There are 4 ways to turn a row about zero (a turn may also mirror it). The second row of each pair is the first, turned, with some noise. The first 28 pairs use one turn. New pairs use 2 turns, one after the other, and a turn may come again.
In the rows, 128 means zero.
Known pairs, each followed by its turns in order:
[121 115 137  51 168 133]
[201 144 134 148 108  88] => taluv

[121 161 163 125 132 151]
[118  91 109 153 143 123] => tif

[137 136 108 205 110 136]
[117  60 115  93 154 114] => fope

[113  83 134 117 124 119]
[144 157 144 141 110 100] => tif

[124 149 111 130 171 110]
[130 148 129 101 113 169] => Benit

[157 134 115 137 181 107]
[136 175 125 125  94 166] => Benit

[129 121 134 122 167 167]
[140 158 149 101 151 144] => fope

[147 121 138 151 173 186]
[164 118 105 173 122 178] => tif

[ 90 121 107 128 146 141]
[127 150 167 112 129 116] => taluv

[123  51 130 148  81  68]
[ 79 104  61 199 134 127] => Benit

[121 127 129 205 128 101]
[ 76 146 135 128 143 188] => taluv

[205 151 163 120  80 165]
[140  48  59 113 123 137] => taluv

[143 123 128 111 112 148]
[139 120 147 144 132 111] => Benit

[ 99 134 148 125 141 111]
[111 130 157 129 107 125] => fope

[133 130 152  51 133 109]
[ 81 151  87 142 103  91] => tif

[132 128 160 174 127 140]
[137  86 149 101 131 151] => fope

[136  98  75  86 119 102]
[144 163  83 148 115  80] => fope

[149 155 109 123 111  51]
[ 56 123 144 138  90 160] => Benit

[151 129 120 124 139  69]
[132 153 104  78 130 113] => tif

[121 129 167 122 111  51]
[ 46 146 115 138 142 131] => Benit

[186 138 141 140 152 131]
[159 105 105 133 146 170] => taluv

[137  57 180 140 117  89]
[112 126 126 181  57 166] => taluv

[138 117 155 163  97 173]
[147 119 152 173 175 142] => tif

[136 142 147 128 138 116]
[133 120 147 145 127 133] => fope

[ 78 102 121 124 166 192]
[159 145 188  72  98 120] => taluv

[171 109 123 146 113 146]
[136 160 134 137 160 158] => tif

[124 119 160 146 159 113]
[123 168 100 119 136 127] => Benit

[134 135  76 126 140 194]
[119 157  97  89 188 131] => fope

New pairs. What belongs after each?
[205  99 109 115 100 109]
[178  98  94 126 175  85] => fope fope

[ 96 119 126 138 148 127]
[107 122 118 129 128  96] => fope tif

[154  51 113 149 125 109]
[ 91 197 119  99 152 136] => fope tif

[149 127 164 144 144 121]
[164 121 131 120 124 158] => fope fope

[149 117 154 132 119 127]
[145 126 131 151 120 108] => fope Benit

[110 137 157 120 106  81]
[ 71 117 124 119 102 136] => fope taluv

[102 118 134 151 139 116]
[124 138 110 100 125 115] => taluv taluv

[145 174 157 123 138 118]
[ 97 137 151 158 109 150] => Benit fope

[158 176 102 153 147  94]
[111  78 154 124 161  88] => Benit Benit

[135 138  51 121 143 139]
[128 103 114  77  91  82] => tif taluv

[110 145  91 129 141 153]
[148 109 121 141 155  91] => tif Benit

[123 160  84 131  98 153]
[118 153 115 137 163 179] => taluv Benit

[119  98 125 139 121 124]
[116 118 131 116 110 148] => taluv fope

[129 134 139 117 140 127]
[130 131 115 116 127 138] => fope taluv

[129 133  95 108 185  83]
[117  93 123 140 143  57] => tif taluv

[121  72 122 142 117 134]
[127 124  73 123 134 153] => tif taluv

[148 115 103 129 169  87]
[148 143  91  86 154 109] => fope tif

[134  51  88  97  91 102]
[ 91  75 162 159  65 149] => fope Benit

[138 111 107 143  87 136]
[137 100  93 153 132 116] => tif tif

[111 157 131  51 116 122]
[ 96  78  89 103 154 152] => tif Benit

[146 109 111 203 128 104]
[151 182 185 151 123 122] => tif Benit

[134 132 121 180 121 139]
[161 124 130 117 170 132] => taluv Benit

[ 82 194 205  51 128 128]
[109 109 115  87  59  23] => tif fope

[113 135 150 175 114 108]
[109  87 157 143 102 134] => taluv tif

[154  51 120 110 110 103]
[119  74 135  72 157 101] => Benit fope

[ 93 132 107 127 157 189]
[153 162 143 181 109 162] => taluv fope

[205 135 103  86 125  88]
[182 137 118  71 161 184] => fope tif

[124 135 128 179 117 129]
[107 118 137 160 139  96] => Benit taluv

[123 131 148 108 133 148]
[128 109 117 150 135 114] => taluv taluv

[135 104 121 167 117 134]
[136 118 147 167 119 116] => taluv tif

[126 201 164 196 190 127]
[100 201 127 137 222 148] => taluv fope

[124 139 127 142 127 161]
[154 134 137 151 134 138] => tif tif

[101 128 173 135 183 130]
[162  97  80 128 131  93] => tif fope

[ 97 147 100 176 158 150]
[141 104 179 176 130 141] => Benit Benit

[132 138 122 130  63 155]
[115 149 168 165 103  98] => taluv taluv

[ 98  99 117  51  70 111]
[ 46 118 104  74 161 123] => tif Benit

[122 124 120 139 108 110]
[147 138 112 136 117 124] => tif taluv

[104 119 127 137  83 164]
[171 130 131 130 103  91] => Benit fope

[ 95 114 132  81 146 102]
[100 130  82 140 157 147] => taluv taluv

[ 95 205  51 112 110 163]
[149 183 201 180 105  76] => taluv fope

[156 156  57 133  95  99]
[137 143 190 177 160  98] => Benit tif

[128 122  51 134 122 123]
[149 179 126 136  97 169] => taluv taluv

[114 108 158 139 148 124]
[140 128 122 144 112 166] => fope fope

[110 111 136  83 171  99]
[135  83 110 161 110 169] => Benit tif

[176  63 176 106 141 167]
[ 99  39 128 136  91 136] => taluv taluv

